The rows come from 4 hidden closed curves, with some noise, and rows from the same curve form a group. Each curve winds through 8 dimensions. The rows are also pushed far along 4 directions, which tell nothing about the answers.
Some rows, each with its group after it:
[ -1.7  36.5   5.9 -10.5 -23.2  -4.3  -6.6 -18.7  -6.3  12.4  -9.6  -1.4
 -27.1   5.3  -8.5  -6.2   8.8  -3.1  -9.8  -3.7  13.8]
demal
[  0.3 -17.8  -7.0  26.5  12.4 -30.9   7.1  34.9 -12.7  12.7  -7.5 -12.9
  11.8   0.9  -0.3  15.8 -16.8 -13.1  40.9  11.9 -16.1]
demal
[-21.2   8.1  -5.5 -11.9   1.4   4.8   2.4  -6.0   7.2  -1.6  -4.8   1.5
  22.9 -12.0  -3.7 -12.1   0.1   0.1  16.0   4.9 -25.6]
kud
[ 13.2  -4.9   5.3  35.0   2.4  -9.3  25.0  18.3 -17.4  -5.2 -15.2  -1.4
   3.3   2.1  -1.7  10.4   1.4 -19.7   9.5  14.6   2.1]
kud
[ -2.7   0.6 -11.8 -11.9  12.0  -6.4  20.2 -12.1   1.1   2.9  -0.7   2.5
   5.9   8.5  -0.6   7.7  -6.2   8.9  -2.2 -11.9  13.3]
Dofu
[-29.2  11.9   2.9 -13.5  -5.1  -7.6  -9.2   0.2   5.0  21.7  -3.9   3.1
   1.4 -13.2   7.5 -12.2  -5.2  -5.3  -3.8  15.3   6.1]
Dofu
[ -7.3 -32.0  -0.8  49.9  -3.9   7.9 -26.0  44.4  -7.2   7.9  -4.3 -23.9
   9.9 -12.0  10.3  20.7 -19.0 -22.7  42.6  18.9 -12.4]
Dofu
[-42.3 -19.5  -5.7 -25.8   5.4  16.9 -32.8  -6.4  45.3   1.1  31.9 -24.5
   5.2 -19.0  47.2 -13.1  -4.0 -22.4 -19.3 -27.5  -0.2]
fumi
[ -8.8  18.4 -13.9  -0.8   3.9  -2.6   4.6  -2.5 -17.0  -8.6 -11.0  16.4
  31.5 -17.0 -27.1 -14.3  18.9   1.2   9.0  12.2 -32.6]
Dofu
[ -5.6 -18.4  -2.4 -14.5  21.8  -2.7  -6.6   2.5  13.3  -5.6  21.7  -2.1
  -3.8   6.5  25.9   8.7 -12.5  -1.4  -9.3 -16.2   1.0]
demal
[  1.3  39.6   4.3  -4.2 -35.6 -11.6  -6.5   2.8 -13.8  38.4 -19.1   1.7
 -13.1  -2.4 -31.5  22.5 -16.4  23.6  43.4  24.2  14.8]
demal
[-22.8  15.2  -7.4  18.2  -5.3   6.4  -1.3   4.3 -14.8   0.1 -12.8   0.5
  22.6 -12.1 -21.0   1.7   5.7  -0.9   5.2  20.0 -48.0]
demal
[-14.2 -12.7 -10.8 -24.4  34.0  -2.5   7.7 -23.7  10.9 -28.6  11.9   5.3
  12.5   3.6  34.2 -27.7  15.9 -24.3 -24.3 -34.8  -7.2]
kud
[ -9.5  -2.0   0.1  -7.5   5.6  10.4   3.7 -16.7   8.0   0.7  -1.9  -7.8
  -4.7   9.6   2.3 -22.2  -2.9   2.7 -20.4 -10.5  -2.6]
kud
[ 10.5  -1.6  -9.6  -1.8  11.9  10.7  -1.6  -0.7  -9.9 -17.0  -2.7  16.8
 -14.8   5.1  -9.0  -3.8   8.2   8.9 -12.4   0.3  -5.5]
fumi
[ 8.0 -0.7 -7.4  4.5  5.0 -0.4  8.2 23.8  3.5 -2.6 11.1 -3.9 16.9 -8.0
 -9.2  2.3 -3.9  0.6 12.7 10.0 11.1]
fumi
[-35.8  -6.9   1.7  -8.5   7.2  -2.2 -22.3   2.4  11.6  22.0  11.2 -16.4
  -6.3  -2.2  38.1   2.0 -18.4 -17.6 -12.9  -6.3  11.8]
Dofu
[ -0.5  -6.0   0.1   1.0  14.1   2.1   6.8   0.7  -1.3  -5.3   8.2  -1.6
  -8.0  12.1  19.3  18.7  -8.0   5.2 -10.3  -5.9  -0.7]
kud
[  9.6  -6.5  -5.6  11.9  12.0   8.2   4.5   1.2 -20.2 -11.1 -15.7  16.2
 -10.4   4.9 -14.5  -4.6   6.9   8.4   0.0   6.7  -8.1]
fumi
[ -0.9 -23.5 -11.5  27.9  18.7  -8.0 -15.4  21.8 -13.0   5.8  14.5 -32.5
 -19.8  16.6  30.3  35.4 -14.1 -11.4  11.3 -23.9  -4.2]
fumi
[-54.0   0.6   6.5   4.4  -8.6  26.9 -40.5  20.8  24.8  22.6  13.5 -17.3
  -2.6 -36.9  12.4 -19.6 -17.0 -23.6   2.7  10.7  15.8]
fumi
[ 28.1  -9.4 -11.5 -11.6  15.4  -4.6  38.3  -9.7   2.0 -29.8 -19.1  32.9
   5.8   2.4  -6.9 -21.0  20.4   0.4  12.2   1.5   0.2]
demal
[ -2.8   4.9  -3.2 -26.8 -14.5  17.8 -13.1 -19.6  17.8  -8.4 -10.5  19.1
  -9.9 -10.6   4.2 -16.5  13.0   4.0   0.6   4.3  -0.3]
Dofu
[-27.5   5.0  -3.0   8.9  -1.6  21.6  -8.0   0.2  -5.7 -13.9 -14.3  -6.9
  39.4 -28.1  -9.7 -43.6  23.9  -6.8  17.7  14.6 -52.9]
Dofu
[ 17.0  26.1  27.2  -1.7 -36.2  -8.6  -6.5  -2.6 -12.5  24.7  -3.9   0.0
 -15.3  -3.9 -14.6  18.0   5.1  16.3  11.9   9.6  24.2]
fumi
[ 32.7  29.1  -2.9   3.0 -10.8  -4.7  32.8  -8.0 -21.6  -1.5 -18.7  10.0
 -27.2  15.2 -31.5   9.7   8.5  16.3  16.3   3.5  14.8]
Dofu
[  9.4  43.5  -2.2 -11.2 -28.6  -6.9   0.3   2.9 -15.9  22.7 -17.3   8.7
  -7.4  -2.9 -42.3   8.2  -3.9  29.1  48.1  23.9   2.5]
kud
[ 10.1   0.5   2.7  -1.1  -5.0  19.6  -0.6   5.0  10.1  -4.9  -2.2   6.3
 -24.5  -1.6  -8.4  -8.5  -0.4  11.0  -3.9   6.9  16.6]
kud
[-32.5  22.0  11.7  10.7 -30.8  11.7 -67.2  23.4  -8.1  28.1  10.1 -21.3
   1.8 -31.2  -6.8  -4.8   0.6  -3.0  12.4  19.6 -13.4]
Dofu
[-18.3  -3.0  -1.8   6.5   4.8 -18.3   1.3  10.5   4.1   4.2 -10.1   4.4
  14.9 -10.3   2.9 -13.7   2.2 -20.5  -4.7  16.4 -25.3]
fumi
[ -5.0   8.5  -7.6 -11.7  24.4  -4.3  -0.2  -0.4 -12.0  -9.3  11.4  11.4
   7.9  -3.1  10.2   4.5   2.7  -3.8   7.5  -9.9   6.8]
demal
[ 15.4  12.8   0.7  16.8  -8.5   5.9  11.2   1.8 -12.1   3.4  -9.0  -8.2
 -33.0  12.5  -9.9  20.1  -4.0  -1.6  13.6  -9.5  17.1]
Dofu
[  8.6 -25.9  -7.2   9.9  39.3  -9.5   4.0   9.0 -11.4 -16.5  21.2  -6.7
   6.9  14.1  33.5  23.3  -9.5 -20.4   5.0 -28.0  21.4]
demal
[-33.9  10.2   1.9 -27.7   3.7  11.6 -17.2  -8.1  18.2   0.5  10.0   6.1
   8.1 -18.3   7.5 -21.5   5.9   2.3  -8.7   3.9 -15.7]
kud
[-12.1 -33.1   1.6 -10.6  20.5   4.1 -38.0  -1.7  13.0 -11.9  30.4  -8.3
  -0.8   0.7  41.0 -12.2   6.8 -10.5 -43.8 -24.4   1.6]
kud
[-45.2 -12.7  21.0 -32.4   0.6  21.6 -33.8 -15.7  46.8  -9.2  30.2  -9.6
  33.9 -31.4  22.6 -66.9  14.2 -18.3 -51.9  -6.3 -24.5]
demal
[ 15.3  -0.3  21.1   8.0   5.5 -16.1   7.8   9.0 -24.5   2.9   2.2   2.6
  13.3  -8.7  -4.7  -3.6  14.8   1.1  12.0   6.8   3.9]
fumi
[-20.1  40.8 -10.8  -1.0 -29.3  -1.9 -34.6   5.5 -16.4  20.0  -9.2  -4.4
   8.0 -17.2 -32.7  -0.5   9.5  11.5  15.5  20.6 -27.0]
fumi
[  7.5   9.8 -14.8   3.1  -6.1   2.8 -15.6   9.9  -9.1  -3.5   0.2   3.9
 -10.8   1.8 -16.7   9.4   2.5  12.9   0.7   5.7  -9.6]
fumi
[ 24.8  11.2  -6.4  12.2 -15.4   5.7  14.3  -9.8 -19.6   1.2 -26.6  -3.6
 -19.9  17.8  -2.1  15.4  -0.1   8.6  41.1  -3.5  12.8]
Dofu
[ -4.5  26.3 -13.4 -36.0   6.7  -5.7  14.9 -42.5  -0.1  -9.5  -6.0  18.4
  -1.4  16.2  11.9  -3.2  10.5   0.1 -25.2 -20.2   8.8]
fumi
[-13.9  17.6  14.6 -14.6 -31.3   8.1  -3.4 -14.5  28.5   7.4  -1.4   3.4
  -8.3 -18.2 -18.3 -17.4  10.4  -4.9 -25.8   6.1  -8.7]
Dofu
[ -0.3  -7.4 -13.3   9.9   6.0 -14.9   4.0   9.2  -4.6   4.1   2.6 -13.9
  20.1   5.3  13.3  20.2  -8.8 -11.6  17.1  -8.0   0.6]
fumi
[-19.4   6.9   4.5 -33.0  -0.5  -1.1 -10.9 -33.8  31.1 -16.7   8.2  14.0
  -3.6  -2.9  18.9 -19.6  14.6 -28.2 -41.0 -20.3 -14.6]
kud
[-11.0  -8.8  -2.2  -9.6  12.3  16.0 -14.2  -2.6   6.5 -18.5  18.7  -9.3
  39.1 -11.1  -8.8 -35.4  13.2  11.9 -13.7  -3.9 -35.4]
demal
[ 47.6   7.2 -18.2 -39.4  21.7 -11.7  40.7 -37.6 -11.7 -34.4  -7.9  35.3
 -14.0  32.1   2.1  -4.3  22.5  18.2  -0.6 -30.0  26.3]
demal
[ 24.7  -0.2 -16.4 -12.6   9.0  -5.4  12.6 -13.2  -9.3 -14.8  -9.6  25.3
 -17.3  15.7   2.2  16.2   6.3   5.0   5.2 -11.2  17.0]
Dofu
[ -0.4   5.9   8.5  15.0   3.3  15.8  -3.3   2.9  -3.3  -1.2   6.1  -6.0
 -32.6  11.8  11.9  26.1 -11.1 -11.3 -22.5  -9.9  23.7]
demal
[-25.3   2.4  13.6   5.0 -23.7   0.5 -43.1  -0.2  23.9  21.1  12.3 -18.5
 -30.0  -3.9  28.2  25.9 -21.3 -42.9 -13.8 -15.5  18.6]
kud
[ 12.7  20.9  -5.1   3.2  -6.3  -5.0  10.5 -14.0 -19.9   6.5 -13.6   0.1
 -14.0  16.7  -0.1  11.4   1.8  -4.9  12.1 -10.9  28.3]
kud
[ -7.5  13.9   7.8   1.1 -25.2   6.2 -14.5  -4.4  15.9   0.5  -5.2   5.1
  -5.7 -11.6  -5.6   9.7  -0.1 -21.8   2.2   4.6  -6.6]
kud
[ -0.8  18.4  -2.0 -16.6  -7.1 -24.0  17.0 -13.6   0.3   1.6 -19.3  20.0
  -3.2   2.6  -6.8 -15.0  10.3  -3.0  -4.5  13.1  -8.9]
fumi
[ 23.3  -6.7 -10.0  -9.4  15.3  10.1  34.7 -23.5  -6.1 -30.9  -6.9  21.8
  14.7  11.5   5.1  -1.1  21.9  19.6 -16.9  -4.3 -14.9]
kud
[ 18.5 -13.5 -15.7 -20.4  22.4   3.1  19.7 -18.5   0.3 -34.3 -12.1  25.1
   1.5   8.9  14.9 -18.3  18.5   2.5   5.0 -10.4  -5.7]
Dofu
[ 32.6 -27.0  -5.1  32.3   3.8  -3.8   1.0  18.9 -18.4  -5.1   0.1  -6.7
   2.8  17.2   2.3  31.6  -7.6   6.5  14.5  -0.7   3.1]
kud
[-26.8 -30.8  14.3  12.9  26.3  -9.5 -18.7  30.9   8.2  -7.7  32.9 -16.4
  34.2 -29.5  28.2 -21.3   8.2 -32.6 -20.6  -0.7 -32.7]
fumi
[ 20.7 -50.4  -2.3  37.9  37.6 -17.4  18.6  39.0 -10.0 -13.1  15.6 -21.3
  34.9  13.7   9.3  13.0 -19.9  -4.0  18.8   1.4 -24.2]
demal
[-20.8  10.4   4.2 -24.6 -14.6  31.3 -19.7 -19.5  33.6   9.5   4.3  -1.8
 -64.8   4.9  22.1   2.2 -13.5  -4.7 -25.3 -20.4  37.3]
demal
[ 10.5 -41.3   2.1   2.2   3.1  -2.9  -3.1  11.8  28.6   9.2  17.9 -20.0
 -25.5  12.7  29.9  17.2 -25.1 -10.0   0.3 -24.8  36.2]
Dofu
[ 34.4 -31.7 -15.8  16.2  22.4  -0.1  17.4  13.1  -3.4 -15.1   3.7 -14.1
 -30.5  34.4   6.8  15.1 -14.8  11.5  13.6 -21.8   8.2]
demal

New rows, each followed by its group:
[ -1.5 -10.8  16.6  19.8  -1.3  -7.3  -4.4  10.0 -21.5   0.3 -13.1   5.2
  27.8 -19.1 -15.8 -15.4  17.2  -0.6  11.5  21.4 -37.9]
fumi
[-44.7  24.8   7.6 -19.1 -16.9  21.2 -24.9 -27.6  15.5  14.6  -2.4  -7.8
   0.8 -13.3   3.4 -36.3   6.8 -10.0 -31.7  -4.1  -1.8]
kud
[  5.5  11.7  -9.3  13.4  13.7   5.0   8.3  15.3 -24.0  -2.5  -9.2   4.6
 -14.6   5.1  -8.3   8.1  -2.7   9.0  15.3  10.0   5.7]
Dofu
[  7.7 -12.8  -4.8 -25.3  16.5  -9.1  35.6 -33.7   9.4 -34.6 -17.6  35.8
  22.8   4.2  -3.1 -39.8  32.2   6.0 -32.1   4.2 -47.7]
fumi
[  8.3  -7.0  -2.2   6.6   1.8  -4.4   7.1  -0.3   8.5 -20.6  -2.4   9.1
  10.7  -2.0   0.1   4.7   6.0 -24.4  -0.2  -2.3 -22.9]
kud
[-33.4  -4.6  24.3  25.2 -25.6  22.6 -37.0  18.9  15.0  22.4  15.2 -26.5
  10.5 -25.7   4.1   7.9 -11.2 -10.1 -12.6  15.1 -11.3]
fumi
[  9.4  23.8   4.7  39.5 -10.7   2.4  11.0  17.8 -35.3   8.3 -15.5  -6.2
  -0.1   3.3 -29.9  22.7  -3.8   4.1  13.0  24.0  -7.0]
demal
[  1.3 -11.4 -10.0 -34.7  25.7   2.4   0.0 -18.0  24.9 -18.7  18.8   6.5
 -22.8  17.2  23.2  -5.7  -5.4  -2.0 -10.1 -32.8   8.2]
kud
[-16.9  -0.1   1.0 -11.9  -9.1   8.0  -6.4 -21.6  25.2  -2.4  -6.0   9.9
  -9.4   0.6  10.5  -3.4  -1.7  -9.6 -32.6   0.7  -5.7]
fumi
[  2.7   9.3   2.7  -1.4   4.9  -8.3   1.0   3.5 -18.3   4.3   1.5   1.2
  -1.6   5.8   2.6   2.8   4.2  17.4  -9.0   7.1  -0.8]
kud
[-22.6 -11.7 -13.5   2.8  31.8  -5.3   4.8   3.1 -15.1 -24.2   5.4  -5.3
  45.3 -15.4  -1.5 -38.8  29.3   1.4  -4.5   0.2 -73.2]
fumi
[  3.1   7.8 -12.0 -20.9  19.3  -0.4  -0.1  -9.4  -7.8 -16.6   8.5  18.5
   3.0  -2.6   5.0  -7.9  14.1  -0.8   2.6 -15.9  11.1]
demal
[ 37.6  22.1  -1.0 -32.8 -18.8  -4.1  37.0 -38.9   3.2  -3.0 -19.5  12.3
 -23.1  24.6 -13.5 -11.1  14.3  25.2  10.9 -18.0  22.7]
Dofu
[ 22.9 -34.4   6.6  33.7  28.3 -26.3  29.6  23.6 -13.8 -12.6   0.6 -18.4
  23.6  14.6  11.3 -13.5  -0.7 -23.8   6.7  -3.3  -8.4]
demal
[  6.5  -6.5  13.6  36.1   0.6 -13.9   3.0  34.7 -16.8   9.1  10.0 -20.7
  11.3  -3.6  -2.2  20.7  -7.3  -4.2   7.3  15.8 -10.3]
fumi
[  3.6  22.5   2.7   8.5 -17.4  -8.9 -14.1   1.4 -25.5  18.9  -3.2  -8.7
   0.3  10.3 -17.9  14.7  -2.0  17.0  -3.3   9.7  -6.8]
kud
[  0.1  -8.3   2.2  -6.5   8.6   7.4   9.7 -20.8   2.1  -0.5   7.8 -14.1
  -9.5  16.8  29.7  15.4  -3.7   2.6  -5.4 -31.1  14.4]
fumi
[  7.9  -4.5  20.9  -4.8   7.3 -13.9  -1.1   2.9  -8.6  -1.6  12.3   3.3
   6.2  -7.3  12.4  -7.3  14.8  -4.1  -5.0  -5.0   7.5]
fumi
[  1.5  17.9   3.7  14.0 -19.1  24.4 -16.6  -4.3  -5.1  18.2  -4.1 -17.6
 -66.8  20.6  13.9  46.5 -21.6  -8.2   7.8 -18.7  51.3]
Dofu
[ -6.1 -14.2 -10.2  14.9  12.0   6.7  11.1  17.2   2.0  -1.7  -7.8  -2.2
  -2.5  -3.7  -3.2  -8.9  -8.2  -3.6  16.0   9.7  -2.8]
fumi
[-20.3  -8.6   6.0   9.5   9.9   7.9 -23.1  19.9  12.0   0.2  21.7  -9.1
 -21.7 -15.1  12.4  -0.4  -4.5 -27.1 -15.0  -9.8  12.5]
Dofu
[-19.0  15.4   2.9  -2.2 -13.3   1.8 -22.9  -9.7   5.6  -0.9   3.6  -3.6
  13.4  -7.1  -8.1  -4.5   7.2 -13.9 -16.3  -0.5 -31.9]
kud
[  8.3  10.0   6.4   0.7 -12.7  -8.5  13.3  -9.2   2.8  -2.6 -11.4  11.0
  -9.8   3.0   1.3   7.0   5.3 -18.1  -0.6   2.5   5.3]
kud
[  5.3   2.7  -2.1  -5.8 -12.3  13.4  -6.3 -11.7  15.7 -18.3  -0.7  10.4
  -2.2  -1.8  -2.7   9.9   7.6 -10.7  -6.2  -5.8 -14.7]
kud
[ -4.5   4.4  -0.3  49.4  -8.3  -4.9  -2.1  24.3 -30.4  23.4 -14.9 -29.0
  12.3   4.5 -11.6  20.1 -18.9 -15.3  34.0   9.3   3.4]
kud
[-10.4 -42.4  -4.6  15.1  33.4  10.1   8.0  10.5   2.5 -23.9  14.6  -3.9
  25.6  -4.8  41.2   2.7   5.4 -15.2 -21.2  -7.4 -15.4]
kud
[-18.8  23.9   3.5 -28.2 -19.7   8.8  -7.1 -22.6   8.7  10.5  -9.0  13.4
   2.1 -15.8  11.0  -5.9   8.5   1.8   2.8   4.2  16.6]
kud
[ -4.9  26.7  15.1   6.8 -20.0   7.9  -0.8   1.8 -10.7  12.5   1.3  -6.9
   1.8  -5.1 -16.9   5.9   2.1  16.2  -8.6  15.9  -2.9]
fumi
[-18.2  28.4  -0.4 -28.3  -5.7   2.3  -4.4 -21.6  14.3  -0.7   5.5   9.8
 -16.3   2.1  10.1  -6.6   5.3  -3.8 -42.3  -3.4   7.9]
fumi
[ -3.5   0.5  -4.5  17.9  10.9  -1.8 -17.0  30.6 -19.9   3.9   3.5  -5.4
  -4.2  -9.2  -3.3  -2.4  -1.5  -2.0  20.2  16.1  -1.7]
Dofu
[ -8.6 -13.6   2.6   3.0  27.2  -4.6   7.2   6.3   3.9 -20.1  22.6  -4.9
   8.9   1.7  23.2  -4.3   6.6 -14.3 -37.6 -11.1 -14.9]
fumi
[-11.9  -7.8   5.1  10.5 -13.4  12.3 -20.5  12.3  22.0  -7.4   3.9  -0.9
   0.0 -20.1   4.2   5.5  -4.2 -27.3   4.5   5.9  -9.7]
kud
[ 22.5 -12.4  -8.3 -11.7  20.6 -13.3  18.5 -10.5 -14.8 -27.3  -1.2  19.7
  35.7   6.2  -9.9 -32.2  30.2  22.1 -17.1   3.5 -36.2]
kud
[  2.1   0.3   1.6 -11.2   2.4  -9.7 -17.1  -9.5  -8.5  -1.3   8.9   1.1
   9.6   5.6   0.5 -17.1  13.2  11.0 -25.9  -2.6 -11.3]
kud
[  7.0  42.4  18.6 -14.3 -65.2   6.2  -0.9 -19.9  17.0  31.1 -20.8   0.9
 -23.6  -9.0 -40.5  -2.4   5.8  17.8   6.8  15.7  11.0]
Dofu
[-47.5 -19.9  -5.5  10.6   8.1  23.0 -51.9  22.0  15.5   5.2  17.7 -16.8
   6.6 -29.9  32.8  -5.1 -10.5 -35.9   8.9  -5.9   0.1]
Dofu
[  1.1 -13.1 -14.1   4.8  -4.9   3.4   1.8  16.5  15.0   8.1   4.7 -18.0
  -8.6   0.5   7.2  10.1 -13.7   3.9  23.1  -1.5   3.2]
fumi
[ -4.0   1.2   0.1  -0.4   3.2  12.6   5.8 -10.5  -0.6  -6.9   4.0  -0.3
  -5.6   9.1  12.1  17.6  -1.4   8.5 -18.9  -4.3  -6.0]
kud
[  2.3  -0.7   4.1  10.9  11.9  -5.6   6.7   6.4 -16.6  -0.9   5.1  -5.9
  27.8   0.2   1.2   4.4  -3.5  -7.7  15.2  -2.4   7.0]
demal
[ 34.2  -6.0 -16.3 -31.4   1.2   2.0  36.9 -40.0  16.8 -21.6 -21.3  23.5
 -29.1  29.5   5.9  -4.8   8.5  13.6  -0.6 -24.4  16.6]
demal
[ -2.6  -2.6  -3.6  -3.1   1.6   8.4   6.6  10.7  15.3   4.2   5.7  -4.5
 -12.0  -4.4   7.8  -1.6 -12.4  -3.6  10.7   0.4  29.2]
fumi
[ 21.7  -8.1 -16.5   4.2  34.0   1.0  46.9 -11.7 -13.1 -27.6 -15.0  21.2
 -21.1  32.5  12.5  16.2  -0.9   3.8 -11.0  -9.0   3.7]
Dofu
[ 20.9 -10.5 -11.3  22.8  14.3  -2.5  16.0  29.7 -13.6  -6.6  -9.3  -4.5
 -19.7   9.5 -15.1   4.1  -6.5   5.0  29.5   8.1   2.0]
demal
[  9.3   9.3 -15.7 -36.6  12.1  -2.8  23.4 -37.2   8.6  -7.4  -1.0  18.7
 -19.0  20.0  14.8   4.7   1.9   8.1 -11.0 -31.3  34.9]
Dofu
[-24.1  25.3  16.0  23.8 -38.2  25.0 -33.8  21.0   1.8  26.4  -2.8 -12.0
 -21.2 -27.8  -6.7  10.0  -8.2 -18.5   8.4  25.0  24.6]
kud
[  4.1  27.0  -2.2   2.5 -19.6  -8.0  19.5  -3.7 -22.6  12.0 -29.2  11.9
  25.9  -8.6 -20.8   2.1   8.9  15.2  39.9  28.4  -5.8]
kud
[ -1.0   4.2   3.8  -5.9   1.1  15.5   9.9  -0.2  11.0  -9.8  -6.0  16.6
 -18.4  -9.1  -1.2 -11.3   5.3  -7.2  -5.0   6.1  17.1]
demal
[ -3.2   4.3   3.3  -2.8  -4.2 -12.3 -13.2 -12.3   6.0  -2.8   5.6  -5.1
  -2.8   8.4   6.1   6.6  -0.6 -18.3 -16.7 -12.9 -15.3]
kud
[ -9.4 -10.3  -7.5   0.4  14.2  -0.9 -12.1  -2.9  -6.0  -0.7  14.2 -18.7
 -16.1  11.6  28.8  11.5  -0.5  -3.2  -3.8 -27.2  -4.8]
fumi
[  0.0  11.3   2.1  11.0 -14.6   1.0   2.2   7.3  -7.4  22.5  -9.5  -9.7
 -10.7   5.8  -4.1  33.2 -23.3   5.6  35.5  10.2  11.1]
kud
[  9.2 -31.3 -14.1 -14.3  28.8   2.1   9.7  -9.0  14.6 -32.8   4.2  11.9
  -1.5   2.3  23.8 -19.4  10.1 -19.0  -4.8 -23.8   4.8]
demal
[  3.0  12.1  -0.3  -6.0  -2.3 -13.8 -13.2   6.4 -14.9  -5.4  -0.6   7.4
  12.5 -12.3 -12.7 -22.3  21.8   4.3   6.3  13.2 -23.6]
Dofu
[ 27.2 -28.9 -20.6  37.7  14.0 -15.8  32.6  38.9 -12.9  -2.6  -9.5 -19.5
  15.2  11.3 -12.0  17.5 -14.0   9.3  50.2  14.2 -21.1]
fumi
[ -4.8 -12.8  -0.5   5.4   9.7  -1.2   2.3   8.1  -7.1  -1.5   1.7   1.5
  11.9  -7.2  28.9   9.7   2.1  -8.9   4.7   1.3  11.1]
kud
[ 22.4  22.8   3.7  -2.0 -27.9   6.2 -17.7   1.7 -10.7  27.7   6.0 -12.8
 -39.0  21.9 -15.2  43.5 -27.1  31.6  21.9  -3.5  40.2]
demal
[  6.7 -28.2   2.4  31.8   6.3   2.9   6.0  33.5   6.3 -15.0  -1.2   1.1
  13.2 -16.5  -2.6   1.3  -1.9 -23.6  16.3  19.0 -16.6]
kud
[  3.0  18.6  11.0 -14.6 -28.5 -18.1 -26.5 -19.4   7.4  27.0  -1.7  -8.0
 -27.2  17.1   1.6  11.8 -11.0  -5.8 -10.1 -11.7  22.1]
kud
[-10.9  -8.6   1.0  15.2   4.9  20.1  -2.1   1.1  -1.2  -9.8   5.5  -6.7
  11.0  -0.8  12.7  17.5  -0.8  -0.6 -13.7  -0.4 -17.6]
kud
[-12.2  17.4  -2.0   0.9  -6.1  -3.4  -5.6  -8.3  -5.5 -11.4  -5.1   3.9
  35.0 -10.9 -25.2 -17.3  19.1  -3.6  -9.8  12.2 -55.1]
kud
